The groups are shells around one centre, one inside the other: the same stretched ball of 6 dimensions in 6 sizes.
Known rows, each followed by its group:
[ 11.6 -11.1  25.0  -0.6  -8.0  -9.4 -18.4  -0.7  34.2 -13.1  16.2   9.6
 -11.1  -7.2 -58.0  35.1  28.5]	j827
[ 27.6 -33.7  33.4 -16.5 -23.3   4.7   5.3  -0.2  25.1   4.2  40.5   9.1
 -13.6  -8.9 -57.7  36.6  50.0]	j417
[ 17.5 -30.7  18.9 -18.7  -0.1 -14.7 -13.5   2.2  32.3  -2.3  33.4  14.2
  -4.1   0.6 -59.2  27.6  48.4]	j298
[ 33.5 -21.9  26.2  -1.9 -20.3  -5.4  -7.5   1.8  23.5  -1.0  31.6  10.8
 -18.4 -14.0 -52.1  23.5  28.0]	j719
[ 16.8 -19.5  29.2  -5.6  -8.2 -13.8 -17.6  -6.5  29.9  -0.9  23.6   8.8
 -19.0  -2.7 -58.1  25.5  39.6]	j719
[ 33.2 -40.5  24.5 -25.0  -5.1 -26.0 -16.2  -2.1  24.5  10.2  44.3  16.6
 -12.2   1.1 -52.8   6.1  54.9]	j298
[ 29.7 -24.5  46.9  -8.8 -31.7  -0.6  -1.9  -8.6  22.3   4.6  31.1   5.4
 -25.4 -12.6 -52.8  29.2  42.2]	j155
[ 13.0  -5.9  41.4   4.7 -22.4 -14.3 -26.3 -14.6  31.4  -7.5  15.9   9.1
 -26.9  -6.5 -56.1  22.9  33.0]	j417
[ 38.1 -28.5  45.8 -14.5 -23.5 -18.4 -11.9  -8.4  19.0   8.1  30.6   7.6
 -25.1 -11.0 -45.7  11.4  40.0]	j719
[ 29.8 -26.8  27.0  -8.8 -16.2 -23.2 -23.9  -8.1  26.2   5.4  40.5  18.6
 -21.6  -1.3 -54.4   2.7  46.7]	j155
[ 13.5  -5.5  24.8   0.9 -16.6 -11.9 -24.4   2.7  36.8 -24.1  17.0  16.4
  -3.9 -12.2 -53.8  30.6  22.0]	j417
[ 36.5 -33.6  40.5 -24.3 -22.0 -27.9 -20.4  -6.3  23.8   3.6  40.5  18.0
 -13.8  -5.7 -45.7   1.7  50.7]	j417
[ 22.9 -25.2  37.6 -20.1  -4.2 -34.3 -28.7  -8.3  28.2  -0.2  22.6  11.8
 -14.2  -0.5 -48.8   8.7  44.4]	j827
[ 32.4 -15.8  40.7   0.0 -38.9 -11.8 -19.6  -9.3  25.3  -3.8  35.6  17.2
 -24.7 -13.6 -49.8   9.9  35.2]	j155
[ 13.4  -7.5  27.9   0.0  -5.2 -27.8 -35.3  -6.6  33.9 -12.6  12.8  13.1
 -15.5  -4.0 -53.3  16.0  27.0]	j247
[ 22.2  -4.6  40.9   3.0 -23.4 -35.3 -44.2 -15.4  30.4 -10.1  18.6  18.0
 -25.5  -6.7 -47.3  -3.2  28.6]	j247
[ 31.5 -34.3  22.5 -13.9 -15.4 -18.2 -16.8  -4.8  25.8   8.7  48.9  19.9
 -17.7   0.0 -56.8   6.0  53.4]	j417
[ 17.5  -3.3  22.2   5.0 -20.0 -16.6 -30.7   2.3  36.3 -24.9  20.3  20.9
  -5.8 -13.0 -51.9  20.5  18.8]	j298
[ 22.3  -1.3  29.3   7.9 -30.5 -26.6 -42.1  -6.6  34.6 -21.1  26.2  26.1
 -15.1 -11.3 -49.1   1.2  23.1]	j827
[ 20.2 -19.7  48.8 -20.2 -17.8 -17.2 -15.3  -4.1  29.4 -11.0  15.1   6.8
  -7.8 -11.3 -46.7  30.6  37.2]	j417
[ 41.3 -24.5  24.2  -3.9 -16.9 -25.9 -23.7  -2.6  21.3   4.3  37.4  17.6
 -22.7  -9.3 -47.3  -3.2  30.6]	j247
[  5.4 -10.2  44.9 -11.8  -8.9 -25.0 -30.5 -11.7  35.9 -13.5   7.5   8.0
 -12.5  -2.3 -53.2  27.4  39.2]	j298
[ 32.5 -18.0  31.6   3.0 -22.9 -10.8 -14.9  -6.3  22.6   3.1  29.8  10.2
 -28.4 -11.4 -52.3  15.0  29.5]	j155
[ 38.3 -23.1  23.5  -0.3 -12.9 -20.4 -18.8  -3.0  20.7   6.8  32.4  12.2
 -26.5  -9.1 -49.9   5.0  28.1]	j298
[ 28.7 -24.2  36.2  -3.9 -23.4   4.3   2.1  -3.9  22.2   5.2  29.6   3.4
 -24.8 -12.5 -56.0  35.2  36.4]	j155
[ 22.0  -9.2  48.2   4.2 -38.6  -8.5 -20.7 -16.0  27.6  -4.5  25.9  11.7
 -30.4 -11.1 -53.6  18.5  36.5]	j247
[ 19.8 -27.2  22.7 -14.2  -1.7  -4.0  -2.5   5.7  29.0  -3.4  24.2   5.8
  -6.3  -7.2 -57.3  41.4  36.7]	j417
[ 29.6 -28.6  22.5 -13.4 -18.3 -16.3 -17.2   0.8  28.8  -3.1  43.3  21.3
  -8.7  -5.6 -53.7  12.4  44.4]	j155
[ 13.6  -3.5  23.2   5.4  -9.3 -16.5 -27.8   0.2  34.8 -19.6  11.6  12.8
 -10.7 -10.4 -53.8  27.0  17.6]	j298
[ 15.8  -7.9  45.4   3.6 -27.3  -7.4 -18.6 -13.4  29.4  -6.3  16.9   6.5
 -27.2  -9.8 -55.3  28.5  32.8]	j827
[ 27.9 -14.0  39.2   6.9 -32.8  -5.6 -14.9 -12.6  24.0   2.7  30.4  10.1
 -33.7 -10.9 -55.1  17.6  34.1]	j247
[ 22.2 -22.0  29.9  -3.7 -31.3  -0.5 -10.9  -6.1  30.3  -2.5  43.2  18.1
 -17.9  -6.4 -60.6  24.2  48.0]	j298
[ 38.5 -36.9  33.8 -14.8 -14.3  -9.5  -0.8  -4.5  17.4  17.1  37.9   5.2
 -26.1  -7.2 -52.5  18.8  45.3]	j827
[ 32.0 -33.4  38.0 -16.9 -10.3 -19.4 -11.3  -9.1  20.6  14.3  32.1   6.0
 -25.7  -2.9 -52.0  14.0  48.1]	j247
[ 13.0  -2.0  33.5   7.3 -23.6  -9.2 -24.4  -5.6  34.4 -18.4  14.9  12.5
 -16.3 -12.1 -55.1  29.4  23.2]	j719
[ 30.8 -36.2  22.3 -21.1 -13.6 -18.9 -15.2   0.5  27.7   2.5  47.6  21.0
  -7.6  -1.8 -54.5  10.6  52.8]	j417
[ 10.5 -11.8  38.8  -7.3 -18.6  -4.4 -13.0  -3.0  34.2 -15.7  15.0   7.6
  -8.8 -10.5 -55.7  42.3  33.8]	j719
[ 22.4 -19.1  21.5  -1.1 -14.5 -16.7 -23.7  -5.1  30.1  -2.1  34.4  17.7
 -18.9  -2.9 -57.8  12.8  38.8]	j155
[ 33.6 -20.7  33.9  -0.3 -34.6   1.1  -5.1  -2.6  23.6  -1.1  37.3  12.6
 -22.1 -15.6 -53.2  24.0  33.5]	j827
[ 19.1  -1.4  49.3  -2.2 -35.3 -26.3 -37.9 -10.9  33.8 -23.1  15.9  18.9
 -13.7 -14.1 -44.4  10.6  26.9]	j298
[ 36.8 -35.6  33.0 -14.4 -14.0 -12.2  -4.7  -5.3  18.8  15.5  38.0   7.0
 -25.4  -5.8 -52.8  16.2  46.0]	j719
[ 32.1 -28.6  27.2 -15.0  -3.9 -31.3 -24.5  -3.8  24.4   4.8  30.5  13.7
 -16.9  -2.8 -48.9   3.7  39.4]	j719
[ 36.3 -18.1  45.1  -2.5 -41.7 -12.8 -17.9 -10.4  22.8  -1.2  36.7  16.3
 -26.4 -14.7 -47.5   7.5  36.4]	j247
[ 26.1 -12.4  35.8   8.3 -32.9  -2.0 -13.4  -9.4  25.6  -1.3  29.8  11.0
 -29.8 -12.5 -56.0  22.2  31.3]	j827
[ 15.2  -9.7  25.3   1.2 -14.0 -25.6 -36.3  -8.0  34.8 -11.6  25.2  20.0
 -16.0  -2.3 -55.7   9.6  34.4]	j155
[  8.0  -8.6  35.7 -10.0  -7.4 -31.2 -37.8  -7.4  37.8 -18.7  11.5  15.1
  -7.0  -2.6 -51.6  18.6  34.5]	j719
[ 28.2 -29.5  43.5 -17.3 -15.3  -2.6   3.5  -2.4  21.7   5.1  22.5  -1.0
 -18.1 -11.9 -51.4  38.7  39.4]	j827
[ 30.5 -14.2  21.5   4.1 -16.2 -30.4 -36.5  -6.7  27.6  -3.3  32.7  21.6
 -23.1  -5.4 -50.9  -5.8  29.1]	j247

New rows. What belongs after each?
[ 18.8  -0.6  34.5  12.2 -36.3 -19.1 -38.1 -13.2  33.8 -15.5  28.0  23.3
 -24.2  -9.1 -53.9   5.2  29.4]	j417
[ 29.5 -21.3  46.0  -3.7 -36.1  -2.0  -6.9 -11.5  22.9   4.2  34.0   8.6
 -29.1 -11.8 -53.8  23.1  42.3]	j719
[  9.2 -10.3  37.7 -10.7 -18.4 -34.9 -44.7 -12.9  39.1 -17.2  24.2  23.7
  -9.4   0.9 -53.0   5.6  45.9]	j298
[ 16.4  -0.7  49.7   5.0 -36.8 -11.8 -26.4 -12.6  31.9 -17.0  14.7  11.8
 -22.2 -14.6 -50.3  23.5  26.9]	j247
[ 11.9  -1.1  41.9   1.7 -14.8 -28.1 -37.7 -12.1  33.6 -15.8   5.5  10.4
 -19.8  -7.5 -49.8  16.7  24.4]	j417
[ 36.1 -37.7  26.5 -26.4  -8.9 -31.3 -21.4   0.1  25.2   3.7  43.0  20.3
  -7.2  -2.4 -47.7   0.7  50.0]	j298
[  7.9  -7.2  40.7   1.9 -26.3  -1.0 -15.8  -9.9  34.5 -12.7  17.9   8.7
 -18.9  -8.6 -59.7  38.9  36.2]	j417
[ 24.0 -28.7  37.3  -9.5 -11.3   2.5   4.9  -5.5  21.9  11.1  24.2  -3.0
 -25.9  -7.6 -58.3  41.1  41.6]	j298
[ 29.0 -16.1  38.4  -4.7 -38.4 -15.6 -24.5  -7.4  29.3 -10.0  38.2  22.5
 -16.2 -11.5 -49.9   8.2  39.1]	j827
[ 23.9 -11.6  28.1   2.3 -37.0 -17.1 -32.1  -7.2  33.9 -14.0  42.1  29.1
 -14.8  -8.0 -54.6   3.8  38.9]	j298
[  9.8 -15.6  26.5 -14.0  -0.5 -26.3 -29.8  -0.7  37.3 -16.6  16.5  15.0
  -1.2  -2.0 -53.9  24.4  36.5]	j827
[ 30.3 -22.9  22.4 -12.3 -15.5 -32.1 -33.2  -0.7  30.5  -8.4  38.6  26.1
  -7.4  -4.8 -48.7  -2.4  38.7]	j155
[ 19.3 -19.9  43.2 -10.5 -30.0   5.8  -0.3  -2.4  29.3  -9.0  26.1   7.1
 -11.8 -14.0 -55.3  44.2  39.8]	j298
[ 26.4 -36.2  22.2 -21.1  -0.7  -8.4  -1.4   5.3  25.9   4.1  32.9   7.6
  -7.0  -4.6 -56.0  32.9  44.6]	j417
[ 28.0 -24.1  48.2 -21.8 -16.2 -23.3 -16.8  -4.8  25.3  -4.5  18.9   7.2
 -11.8 -10.9 -43.8  20.5  37.6]	j417
[ 26.3 -26.1  36.1  -4.8 -15.9  -5.6  -5.9 -10.2  22.0  12.4  29.9   3.4
 -31.0  -4.9 -57.9  25.5  43.5]	j298
[ 28.4 -28.4  36.7 -16.8 -22.4 -25.3 -24.6 -10.0  27.5   2.2  40.9  19.7
 -17.2  -1.7 -51.7   3.1  52.8]	j719
[ 21.9 -21.6  29.7  -1.2 -17.2  -5.4 -11.0  -8.2  26.7   5.0  31.5   8.9
 -25.9  -4.4 -60.0  25.2  41.7]	j247
[ 27.6 -23.9  21.2 -10.6 -18.3 -24.9 -28.8  -1.7  31.4  -6.8  42.5  26.0
  -8.6  -3.5 -52.9   2.8  43.4]	j155
[ 30.7 -21.1  26.8  -8.5 -31.0 -26.4 -33.2  -5.0  31.4  -9.2  47.4  30.9
 -10.8  -5.9 -50.6  -5.2  44.4]	j298
[ 27.2 -33.4  38.0 -21.9 -10.9  -4.4   3.0   0.5  23.5   4.3  26.8   2.0
 -12.2  -9.3 -52.6  38.0  43.6]	j827
[ 15.6 -25.3  33.6 -11.8 -14.3  -4.6  -8.1  -6.6  30.0   1.1  30.0   8.2
 -16.7  -2.4 -60.8  34.0  49.6]	j247
[ 14.2  -6.0  20.9   7.0 -16.7 -17.7 -32.6  -4.5  36.0 -15.8  24.8  20.2
 -14.5  -5.6 -57.6  16.2  28.5]	j827
[  8.8 -15.0  33.2  -9.6 -11.5 -11.4 -18.8  -4.1  35.5 -12.8  18.8  10.7
  -8.4  -4.4 -57.7  35.0  39.6]	j155
[ 13.5 -20.0  35.7 -14.5 -18.5  -8.3 -14.0  -2.7  34.2 -11.8  26.3  13.0
  -5.8  -6.4 -56.4  34.3  44.5]	j719
[ 27.7 -31.7  35.3 -17.7  -9.9  -5.1   1.0  -0.2  23.0   5.5  26.6   2.2
 -15.3  -8.8 -53.3  35.4  41.3]	j155
[ 28.7 -22.0  38.5   2.2 -34.3   7.6   0.3  -9.5  22.3   7.6  36.7   6.8
 -32.0 -11.6 -58.9  30.2  41.1]	j298
[ 25.3 -25.1  43.1 -23.4  -9.0 -27.3 -20.0  -3.5  27.1  -5.0  18.3   8.3
  -8.8  -7.8 -45.0  19.5  38.7]	j247
[ 11.3  -4.3  49.4  -6.1 -20.8 -21.8 -29.9 -10.3  34.1 -18.8   6.2   9.0
 -13.7 -10.4 -48.4  26.1  29.2]	j827
[ 30.7 -25.1  30.4  -3.6 -34.0  -8.8 -16.2  -9.1  26.5   3.6  49.5  21.3
 -23.8  -5.6 -57.4   8.5  49.5]	j298
[  7.9  -5.9  48.3  -2.4 -22.8  -4.3 -15.1  -9.5  33.3 -14.9   7.4   3.2
 -17.2 -11.5 -54.9  43.1  31.2]	j417
[ 32.7 -12.3  38.8   3.3 -41.1 -20.9 -31.4 -12.6  26.9  -5.5  38.6  23.5
 -26.5 -11.0 -49.0  -3.6  35.6]	j247
[ 12.5   5.0  41.7  12.4 -31.2 -19.7 -38.4 -14.8  34.7 -18.9  13.3  15.9
 -24.7 -10.5 -52.4  14.4  23.5]	j298
[ 20.2 -27.6  43.2 -19.2  -3.7 -16.9 -10.2  -8.4  25.0   6.0  16.8  -0.2
 -19.5  -3.4 -52.7  30.4  44.4]	j298
[ 30.4  -6.4  31.1   4.2 -25.1 -32.1 -40.2  -6.1  29.0 -13.9  24.5  22.1
 -18.9 -12.3 -44.7  -4.2  20.4]	j247
[ 26.7 -25.5  27.0 -16.5   1.6 -26.0 -19.4   1.7  26.7  -2.5  20.5   9.1
  -9.4  -6.1 -48.7  18.6  32.5]	j247
[ 26.4 -13.7  22.6  -3.9 -10.0 -33.6 -37.1  -1.4  31.0 -12.0  24.9  21.0
 -11.0  -6.9 -47.7   1.5  26.2]	j155
[ 28.7 -14.0  45.9  -3.8 -31.4 -27.7 -32.8 -15.3  26.6  -3.2  28.6  17.2
 -26.5  -8.1 -47.2  -0.8  37.9]	j155
[ 10.2 -12.3  42.6  -8.5 -11.7 -17.3 -22.5 -10.0  32.5  -9.2  11.3   6.0
 -16.2  -5.0 -54.2  30.5  37.0]	j719
[ 11.4 -18.1  29.8 -14.7  -0.4 -12.0 -13.2   3.5  33.8 -14.2  11.4   5.7
  -1.8  -7.5 -54.2  42.3  31.8]	j298
[ 27.1 -23.2  40.3 -15.8 -25.0 -29.3 -30.3 -10.6  29.2  -3.7  36.0  21.0
 -15.4  -3.8 -48.8   1.1  48.5]	j155
[ 32.7 -31.8  13.4  -7.9 -12.4  -8.1  -8.3   3.8  25.5   4.5  45.8  17.4
 -14.0  -5.5 -57.9  17.3  41.5]	j417
[ 24.6 -33.3  50.4 -25.7 -17.1  -8.0  -0.6  -7.4  23.6   6.2  26.0   1.4
 -16.5  -7.0 -51.8  34.6  52.2]	j298
[ 28.5 -14.7  44.6   1.0 -42.7   3.5  -6.4  -6.9  25.4  -5.9  31.4  11.1
 -23.3 -17.7 -52.4  28.8  33.5]	j298
[ 28.8 -19.0  49.3 -14.9 -22.6 -23.2 -20.6  -7.3  25.3  -5.9  19.2   9.1
 -16.4 -12.5 -43.5  16.1  33.9]	j827
[ 21.7 -31.4  40.8 -21.7  -3.8  -6.0   2.1  -2.1  24.1   5.7  18.2  -3.1
 -14.9  -6.9 -53.7  42.7  43.3]	j298
[ 11.3 -15.6  38.6  -4.4 -28.1   3.1  -8.9  -7.6  33.4  -9.0  27.7  10.7
 -15.6  -7.6 -61.1  40.0  44.6]	j298
[ 10.0 -14.7  28.0  -0.7 -10.9  -3.0 -12.5  -5.0  32.9  -6.1  20.5   7.2
 -17.1  -4.5 -62.1  38.6  36.9]	j298
[ 19.1  -2.0  43.6   1.3 -25.4 -36.0 -46.2 -14.9  32.8 -15.7  16.0  19.1
 -21.1  -7.7 -46.2  -0.8  28.1]	j827
[ 34.0 -37.5  24.6 -21.4 -15.8 -11.9  -6.7   3.1  25.3   3.3  46.0  17.1
  -7.5  -6.1 -53.1  17.9  49.4]	j417
[ 13.5 -11.9  45.6 -10.3 -32.9 -10.8 -21.7  -7.8  35.5 -18.3  25.1  16.7
  -8.4  -9.9 -52.9  28.0  42.1]	j298
[ 22.1   2.9  31.9  13.9 -32.7 -28.6 -46.3 -11.3  33.5 -19.0  23.7  25.1
 -22.7 -10.9 -49.2  -3.3  20.9]	j298
